There are 3 nested groupings, the coarsest first. Each group lies inside one group of the grouping before and may be the whole of it. The rows also spread widely along 12 directions, which tell nothing about the answers.
In the rows, 128 means zero.
Some rows, each with its group in each grouping after it:
[124 103 112 135 152 126 123  93 156 145 107 169 120 142 111 111 138 108
 103  92 170 146 130 150  98  92 101 118 121 104 126 113 129 100 115 152
 103 147 155] -> Q280 Q175 Q641
[ 94 134 100 117 116 142 139 123 101 127 126  98 138 110 163 114 136 112
 134 149  93 110 148  95 160 126 147 137 129 116 137 158 142 158 152 139
 112 135 130] -> Q238 Q919 Q334
[145 105 111 147 145 152  91 132 137 136 135 141  95 149 104  77  96 132
 134 104 141 116 155 122 140 145 175 154 100 117 105 122 141 205 121 131
 141 182  98] -> Q280 Q41 Q633
[104 104 152  95 139  54  85 204 130 161 175 160  95 104 177  84 119 138
 144  65 125 139 142 170 127  88 157  78 100 150 167  38 121 141 131 118
  93  90 179] -> Q238 Q919 Q190
[ 51  97 108 164  99 145 163 102 102 113 132 146 154 168 129 109 143 162
  81  61 165 143 141  75 142 167 206 156 157 116  67 204 140 140  63 161
 111  65 153] -> Q280 Q217 Q482
[104 139 111 188 119 156 188  91 101 136  92 127 141 118 111 122 156 100
  82 131 194 138 217 144 122  99 121 141 136  97  87 187 158 133  85 154
 153 127 172] -> Q339 Q880 Q389
[126 113  80 138 118 129 153 120  95 106  93 120 121 130 146 118 141  92
 150 118 142 147 138 124 120  87  96 132 159 118 108 153 138 105 109 141
 125 179 171] -> Q339 Q847 Q440
[128 129 135 135 114 136 181 125 104 125 138 142 125 129 122 107 144 102
  90 112 197 137 163 106 135 111 121 116 175 111  84 157 142 115  72 137
 119 127 162] -> Q339 Q847 Q726
[137 135 124 112 131 114 161 129 132 143 126 144 118 127 138 106 148  78
 107 108 174 135 151 123 122 109  70 102 171 106  95 108 137  85  92 120
 112 148 169] -> Q280 Q175 Q966
[154 127 155 123 138 112 107 142 116 178 150 139 107 116 115  68  97 105
 125 126 149 106 177 117 133 135 163 139 124 114 104 122 148 190 135 134
 122 153  98] -> Q339 Q847 Q983
[154 101 112 146 109 165 196 140  83 118 143 154 112 104 106  89 126 161
 119 110 167  95 143 155 182 115 177  91  77 108 123 102 144 150 103  94
 152 144 168] -> Q238 Q555 Q185
[ 72 119 112 149 185 127  68 119 118 159 108 143 125 159 123  97 121 112
 113 129 126 142 170 104  97 142 150 149 122 137 100 177 135 172 124 203
  79 145 118] -> Q339 Q222 Q930
[156 126 144 134 126 158 146 121 118 148 156 146 104 127  85  61  93 116
  98 124 188  93 152  88 160 158 177 134 137 100  70 137 149 185  95 103
 152 170 107] -> Q280 Q175 Q418
[125 144 122 101 134 149 149 102 154 108 136 138 131 176 132 135 169  96
  86 119 162 152 152  88 109 133  91 130 198 119 107 167 131  97  98 176
  60 104  92] -> Q339 Q222 Q50
[125 120  59 144 133 183 152 102  98  63 107 128 120 141 102 123 126 135
 115 128 127 102 129  81 158 129 156 128 133 126 121 186 122 145 118 154
 136 177 111] -> Q280 Q792 Q933
[149  94 112 131 137  97 149 185  94 126 155 173  84 111  94 106 101 177
 124  77 159 102 167 148 136 109 193  72  95 158 114 129 106 113  96 130
 143 114 175] -> Q238 Q919 Q63
[111 132 144 118 140 128 170  78 117 180 116 144 167 108 141 111 151  94
  86 150 140 103 138 136 129 111 112 124 130  79 151 128 153 106 155 149
  87  97 122] -> Q339 Q880 Q630
[142 153 123  86 163 130 128 139 126 157 149 138 150 146 140 114 139 135
 106 147  92  84 164  68 147 184 132 105 132 117 127 139 133 137 148 160
  62  96  57] -> Q280 Q41 Q2
[127 102 127 129  98 165 195  70 140 152 129 163 155 160 140 101 156 127
 100  86 188 127 104 130 146 147 135 138 141  58  94 115 168 102 103 116
  94 102 130] -> Q280 Q41 Q160
[118 109  82 122 153 167 151  87 107 111 100 150 146 142 131 113 146 130
 119 136 121 117 105 124 136 103 120 115 120 111 162 145 129 108 145 164
  83 148 120] -> Q339 Q222 Q672
[ 92  93 109  83 154  71  59 117 127 178 125 128 134 122 163 102  99 124
 169 127  39  92 103 103 112 151 190 154 105 130 173 144 117 142 215 174
  68 113  82] -> Q238 Q919 Q63
[ 87  99  61 162 115 212 128 141 104  54 105 145 128 198 147  95 150 170
 143  73 163 157 101 107 174 133 154 127 102 117  83 129 154 170  63 140
 114 171 167] -> Q280 Q792 Q933
[ 95  92 110 125 156 121 128 126  96 107 146 161 115 116 123 101 112 144
 101 101 127 112 111 116 134  89 178 100 134 153 175 146  99 128 128 159
 102 117 135] -> Q339 Q222 Q672
[129  95 144 126 112 147 189 113 115 174 152 189 145 192 121  90 131 154
  92  67 229 118 119  85 143 211 176 125 157  74  10 149 168  97  46 122
  88  83 135] -> Q280 Q41 Q2
[ 75  89  67 141 189 120 129 105  29 123  88 155 131 127 105 109  88 140
 114 154 105  87 108  51 126 126 180 108 125 150 114 242  98 109 124 208
  92 160 145] -> Q339 Q847 Q983
[146 148  91 111 138 163 124 114 126 117 121 108 113 146 116 117 131 107
 125 171 118 107 163  70 138 165 134 147 145 113  94 188 139 154 138 166
 108 166  77] -> Q238 Q919 Q63
[158 140 138 116  95 134 202 170  97 153 160 139 133 137 147  92 134 120
 122  93 190 110 176 103 170 173 128 105 167  92  42 111 167 122  65  80
 129 114 150] -> Q280 Q41 Q2
[142 126  81 126 136 154  90 130 148 123 105 127 146 188 129 122 148 164
 168 115  82 123 176 120 127 170 152 158  89 126 132 155 143 174 163 182
  76 134  53] -> Q339 Q222 Q50
[ 97 116  96 148 133 154 144  77 124 117 103 132 146 141 129 126 153 116
 105 120 135 136 149 127 117 109 138 149 137 113 142 174 137 132 133 173
 103 125 118] -> Q339 Q222 Q672
[141 126 148 118 128 142 149 120 137 172 152 149 134 146 143  78 131 109
 108 108 173 116 142 114 148 158 132 129 137  76  86  99 165 147 106 107
 104 124 115] -> Q280 Q41 Q2
[153 104 117  95 133  80 109 141 113 140 136 135 114 104 134  98 104 116
 156 114  93 101 131 126 127 101 155 126 127 137 171 118 115 137 173 138
 110 150 103] -> Q339 Q847 Q983
[115 132 144 124 190 150 140 123 142 135 165 181 140 114 125 108 149 167
  53 127 116 100 149 145 153  81 139  56  61 126 225  70 111 147 139 160
  71  64 116] -> Q280 Q41 Q633
[161 126 131 112 118 125 161 106 117 167 136 123 114 100 110 102 118  93
 118 146 139  93 162 118 141 146 149 136 133  96 108 137 147 141 145 112
 130 147 111] -> Q238 Q555 Q185
[147 108 132  92 146 124 106 145 109 146 152 146 121  97 144  65  95 131
 146 120  83  73  92 130 179 114 174 102  78 115 198  52 129 174 189 104
 112 157  98] -> Q280 Q792 Q933
[217  82  93 127 112 127 117 188 123 112 125 176  68 191  93  80 102 152
 187  52 213 148 137 152 121 141 143 120 131 128  27 105 144 122  61 115
 137 218 144] -> Q339 Q847 Q983
[139 128 132 133 133 129 152  91 105 185 115 133 127 122 108  87 110  71
 108 138 176 111 167 106 117 156 137 159 169  89  66 175 153 132 121 140
 123 158 111] -> Q339 Q222 Q672
[ 64 130  84 133 140 113 101 125 108 117  97 113 127 127 172 117 137  73
 132 115 112 152 144 101 115 102 103 133 161 130 122 150 126 129 120 160
 108 159 170] -> Q280 Q792 Q933
[127 126  97 120 142 185 135 182 113 102 140 162 122 170 153  95 152 177
 134 113 152 140 133 128 170 133 125  70  76 126 104  87 148 140  86 141
  78 132 160] -> Q238 Q919 Q63

New rows, each followed by its group in each grouping:
[ 77 132 118 155 153 151 123 130 145  97 137 146 124 128 141 108 165 131
  80  92 148 158 169 143 136  66 116  99 106 138 166 104 124 165  90 155
 109 110 174] -> Q280 Q175 Q966
[128 124  87 125  99 157 161 108 112 103 112 108 114 152 143 105 131  77
 133 113 164 141 127  83 145 141 106 162 201  94  60 155 152 128  80 109
 136 194 143] -> Q280 Q41 Q633
[120 105 105 148 141 113 149 150  97 106 124 159 102 109 125 104 126 121
 113  92 171 145 150 163 122  46 121  84 123 144 142 114 115 116  94 140
 131 149 200] -> Q339 Q847 Q983
[163 127 132 100 150 106 176 121 114 175 136 163 132 107 132 106 131  99
 106 127 149  97 139 134 132 120  92  81 135  86 128  92 134  74 133 114
  99 128 141] -> Q280 Q41 Q2
[112 145 119  93 159 103 174 128  78 123 141 142 120  85 132 121 121  80
  73 145 134  89 130  63 142 101 112  67 188 136 139 155  98  70 116 144
 101 123 146] -> Q280 Q792 Q933
[106 119  55 148 143 194 192 110  74  43  96 146 146 159 119 147 171 163
  96 134 145 134 130  89 154  89 112  87 131 135 132 196 117  93  79 186
  95 140 163] -> Q339 Q847 Q726
[ 35  92 127 148  86  89 159 115 125 130 138 135 141  98 183 128 154 125
 105  54 145 162 146 171 115  61 169 129 132 121 163 123 131 113 115 133
 124  41 220] -> Q238 Q919 Q63
[ 65 124 131 138 169 150 146 114 100 109 153 157 139 116 128 104 140 143
  65 129 125 118 138 108 146  84 165  93 121 145 182 148 114 149 123 176
  85  81 134] -> Q339 Q222 Q930
[175 101 100  82 138 103 111 163 120 165 122 160 110 159 140  99 116 145
 183 108 118 106 117 133 125 163 134 105 100 113  92 101 139  90 147 135
  81 154 123] -> Q238 Q919 Q63
[137 145 172 110 129 142 138 124 158 201 154 145 150 127 151  90 155 120
 105 132 145 118 175 149 141 149 128 117  86  78 122  75 173 159 151 129
  79  79 111] -> Q238 Q919 Q63
[119 146  97 120 201 156 121 157 103  93 140 162 114 150 104 119 141 156
  84 147 122 118 167  88 137 116 126  67 123 167 146 159 100 135 106 202
  69 126 104] -> Q339 Q222 Q930
[130 104 148 119 118 125 189 116  87 161 144 166 147 114 134  90 128 136
 103 109 163  99 123 125 154 122 161 100 127  97 122 124 145 111 119 126
 101  94 147] -> Q339 Q847 Q983
[ 86 144  80 162 145 148 185 133  93  92 101 136 146  99 148 134 178 129
  83 118 125 146 191 151 143  55  77  70 105 131 171 118 118 107 103 150
 123 111 210] -> Q280 Q217 Q482
[ 74 132 145 160 138 182 213  42 117 142 145 151 162 108 114 113 154 115
  13 139 182 109 148  98 152 106 151 117 139  80 146 167 145 136 102 150
 111  63 135] -> Q280 Q41 Q160
[ 96 154 132 121 188 138 125 118  97 144 130 143 141 112 130 106 138 113
  70 175 111 110 171  82 133 104 124  88 119 137 159 160 120 153 137 195
  68 108 113] -> Q339 Q847 Q983
[149 121 126 140 115 160 188 125  97 157 119 157 137 133 133  77 140 111
 125 110 196 129 150 152 151 124 114 113 124  81  80 100 168 120  93 105
 122 153 167] -> Q339 Q222 Q672
[153 101 114  82 166 139 109 118 146 147 144 182 115 175 112 102 128 161
 120 123 134 107  90 107 126 158 154 100  98 107 125 116 128 111 143 169
  50 124  82] -> Q238 Q919 Q190
[150 123  77 127 137 169 159 133 104  64 138 151 120 153  88 129 128 181
 103 110 125  84 146  75 169 152 188 101 123 146 126 178 110 138 109 157
 120 126  85] -> Q280 Q792 Q933
[ 81 111 121 110 149  95 152 111 102 159 118 161 151 109 159 104 139 108
 104 107 134 121 110 122 121  93 106  85 138 109 142 111 124  72 123 140
  82 109 188] -> Q280 Q175 Q418
[ 92 124 124 112 112 144 109 144 128  72 181 110 113 134 139  89 114 145
 109  98 107 107 127  49 179 141 214 148 165 156 148 158 116 214 112 133
 124 117  83] -> Q280 Q175 Q966
[ 37  84 132 145 119 142 148  74 114 135 137 154 169 134 162 100 146 150
  86  80 136 133  98 124 138 104 198 144 126 108 171 150 140 145 129 163
  79  48 141] -> Q339 Q222 Q672
[145 139 124 113 142 174  73 151 175 124 143 141 112 203 135  74 146 125
 130 106 163 153 146  94 144 176 114 141 134 113  67  99 160 196  87 144
  80 167  85] -> Q280 Q175 Q966
[144 167 152 103 111  96 166 166 103 151 154 113 132  91 146 111 136  89
 107 130 136 101 204 112 147 128 122 113 175 126 121 130 141 129 123 121
 126  98 118] -> Q339 Q880 Q630
[115 108 141  91 160  46  87 190  92 191 147 158 104 103 164  62  90 103
 157  92 119 107 130 115 128 128 139  90 134 144 112  80 116 122 124 115
  99 149 169] -> Q280 Q175 Q966
[118 127 116 137 128 115 150 152  90 131 126 135 122 108 135 107 130 111
 118 109 153 123 168 144 135  93 131 110 137 132 127 131 133 128 109 134
 132 133 165] -> Q339 Q880 Q630
[143 102 109 116 132 128 185 133  85 116 156 158 125 108 114 103 108 157
 108 104 131  72 120 107 170 122 179  89 129 125 149 134 117 115 122 111
 129 115 126] -> Q280 Q41 Q2
[111 101  71 172 110 141 136  98 131 117  92 129 117 179 115 128 132 115
 134  72 187 157 173 116  99 150 141 179 165 103  40 194 150 131  69 148
 145 162 150] -> Q280 Q41 Q2
[117 155 134 143 139 168 117 109 149 145 145 114 116 142 109 105 131 111
  83 154 153 124 207  92 134 161 162 156 123 109  86 178 154 207 121 166
 116 121  86] -> Q238 Q919 Q63
[185 194 137 137 158 167 151 133 133 122 145 108  90  79  93  91 136  49
  78 183 174 123 236 137 141  74  64 108 152 118 137 115 139 184 121 123
 157 197 109] -> Q339 Q222 Q672
[ 67  95 137 105 140 141 106 101 127 138 163 159 118 181 130  93 116 143
  86 105 161 128  88  45 129 185 215 146 164 119  74 191 134 150  94 177
  64  91  98] -> Q238 Q919 Q190
[121 152 138 120 117 107 185 177  93 118 176 140  93 108 120 121 125 118
  74 112 191 118 208  78 141 135 156  86 192 151  62 180 119 110  52 135
 137  88 169] -> Q238 Q919 Q63
[ 65  99 137 145 124 105 159  60  81 195 104 135 157 118 132  99 112  76
  92 128 165 107 123  92 108 146 170 176 177  83  80 209 154 110 123 156
 114 113 143] -> Q339 Q880 Q630
[139  90 123 100 138  83 199  93 111 147 141 196 131 135  92 127 128 140
  67  81 170 100 105 101 110 134 147  86 170 114 111 157  98  18 103 155
  87  73 139] -> Q280 Q217 Q482
[112  60 115 138 114 144 153 145  84 128 140 189 127 158 136  64 111 179
 143  48 182 126  80 151 160 125 200 111 102 114 103 103 146 128  85 113
 110 126 173] -> Q339 Q222 Q672
[ 83  95 132 119 161 169 180  87 118 115 157 195 147 157 131 107 150 165
  44 101 166 119  71  94 154 112 151  72 126 107 152 122 121  94  86 155
  55  67 143] -> Q280 Q41 Q633
[123 144 165 107 176  86 141 118 107 188 158 155 118  94 100  99 108  84
  58 144 155  95 186  86 107 133 148 105 176 133 117 173 113 114 125 169
  96  95 101] -> Q339 Q222 Q672
[154 101  77 120 105  74 130 132 101 118  98 117  98 123 125 124 106  86
 173  98 129 129 153 120  97 106 129 154 184 137  98 177 119  98 130 140
 145 189 144] -> Q339 Q847 Q983
[134 114 124 126 165 122 206  96  85 178 127 184 137 106  82 129 132 142
  58 146 164  79 164 112 124 141 152  70 108 108 108 175 117  64 111 165
  96  82 148] -> Q238 Q555 Q185
[158 162 134 129 129 125 184 127 127 139 148 123 105  76 121 108 137  70
  82 134 164 113 200 135 141  83  88  99 163 108 137 107 131 126 114 101
 150 139 144] -> Q280 Q41 Q160
[ 86 106 112  96 176 138 155 106  82 115 146 157 117 101 129 106 126 117
  69 155 124 102  77  79 149  91 140  66 136 133 168 144 102  96 122 157
  72 126 156] -> Q238 Q555 Q185
[177 114 125 142 108 190 210 127  92 105 154 164 103 146  77  78 115 138
 101 108 231 107 139 112 172 135 161 108 147 103  61 144 149 136  58 103
 147 166 135] -> Q339 Q222 Q50
[116  96 115 111 136 120 154 102  87 159 110 149 139 131 140  91 118  99
 141 123 138 108  99 119 129 127 129 124 138  97 117 136 139  96 139 137
  88 150 142] -> Q339 Q222 Q50
[134 133 145 108 171  92  89 142 160 147 155 157 106 137 105 122 132 122
  80 110 140 124 186 131  91 113 145 116 138 152 155 139 111 137 132 189
  85  92  81] -> Q339 Q880 Q630
[107 126 149 121 147 101 154  99 108 201 114 152 150 128 138 107 140  83
  90 135 170 118 159 118 105 137 112 122 154  92  91 154 150  86 116 161
  86 101 142] -> Q339 Q880 Q389
[104  97  95 101 173 105 124 138  98 134 133 174 130 147 140 113 118 150
 118 104 110 104  99  92 130 132 144  81 128 137 138 136 109  87 122 164
  67 111 135] -> Q280 Q41 Q2
[110 125 116 100 115 101 172 136  78 121 132 122 123 102 164 103 126  68
 130 118 143 128 124 105 137  94 100 109 202 127 125 138 122  84 112 118
 111 145 172] -> Q339 Q222 Q50
[178 112  90  75 162 114 173 130  91 127 128 166 114 129 111 116 113 122
 121 138 124  79  94  85 140 131 103  69 159 120 124 130 103  44 122 130
  89 163 121] -> Q280 Q41 Q633
[141  97  73 122 158 166 150  93  97 123  95 160 142 159 106 100 123 148
 135 142 121  84  90  84 152 160 141 120 104 102 109 164 132 111 134 156
  92 177 111] -> Q280 Q175 Q966
[ 96  98 137 153  72 125 199  89 121 128 144 135 159  90 147 103 145 140
 106  64 145 108 137 156 163  93 189 143 116  95 170 112 143 147 129  93
 155  73 164] -> Q280 Q175 Q966
[ 88 128 129 173 138 134 114 155 137 156 127 148 134 129 150  89 153 138
 115  75 161 156 211 174 133 100 132 114  69 119 119  81 154 187  93 134
 124 106 189] -> Q280 Q175 Q966
[113 120 175 119  83 121 134 127 149 176 163 134 144 151 160  77 135 111
 130  71 169 139 161 132 137 162 172 170 155  92  89 108 173 179 115 114
 100  82 106] -> Q339 Q222 Q50
[137 148 158 109 142 100 163 145  77 152 170 130  97  53 108  72  77  73
  87 150 151  69 162  72 165 110 155  99 173 130 120 137 114 149 118  95
 160 156 136] -> Q280 Q175 Q641
[142 118  92 110 134 176 175 103 113  65 143 136 102 112 108 115 133 126
  93 149 140 101  98 106 162  82 137  97 139 121 165 147 112 119 127 135
 120 158 127] -> Q238 Q919 Q63
[114 157 111 135 161 150 158 145 131 126 122 153 131 146 147 129 175 113
  78 119 166 154 194 129 125 103  59  71 133 119 109 108 136 100  69 156
  90 109 176] -> Q280 Q41 Q633
[159 146 121 124 155 106 146  79 151 179  97 138 132  81 106 129 141  66
 100 150 127 106 185 159  97  82  69 118 116  89 162 115 128 101 176 142
 122 152 122] -> Q280 Q175 Q641
[104 100 116 106 165 132  90 124 122 145 135 162 136 161 134  87 121 154
 128 110 108 113 109 104 133 148 176 126 110 130 146 137 125 152 148 176
  61 118  85] -> Q339 Q222 Q672
[168 126 147 108 100 111 194 130 132 151 169 145 124 104 109 123 140 141
  94 101 153  93 185 127 148 147 172 107 134 111 125 128 136 117 122 114
 124  68 112] -> Q238 Q555 Q185
[ 83 139 118 141 133 137 150 111  98 143 130 117 136 108 132 117 130 115
  94 150 129 107 183  88 138 141 169 137 132 117 108 193 140 159 127 162
 118 101 135] -> Q238 Q919 Q63
[165 116 125 103 114 175 136 166  91 141 151 148 135 191 124  64 106 173
 165 108 147  90 126  72 186 228 199 136 117 110  51 138 164 181 105 123
  86 147  65] -> Q339 Q222 Q50
[101 102 115 117 142 149 163  54 112 141 123 146 127 122 117 108 123  90
  85 156 157 107  87  91 122 114 141 132 153  89 121 177 131  96 137 157
  99 141 135] -> Q238 Q919 Q63
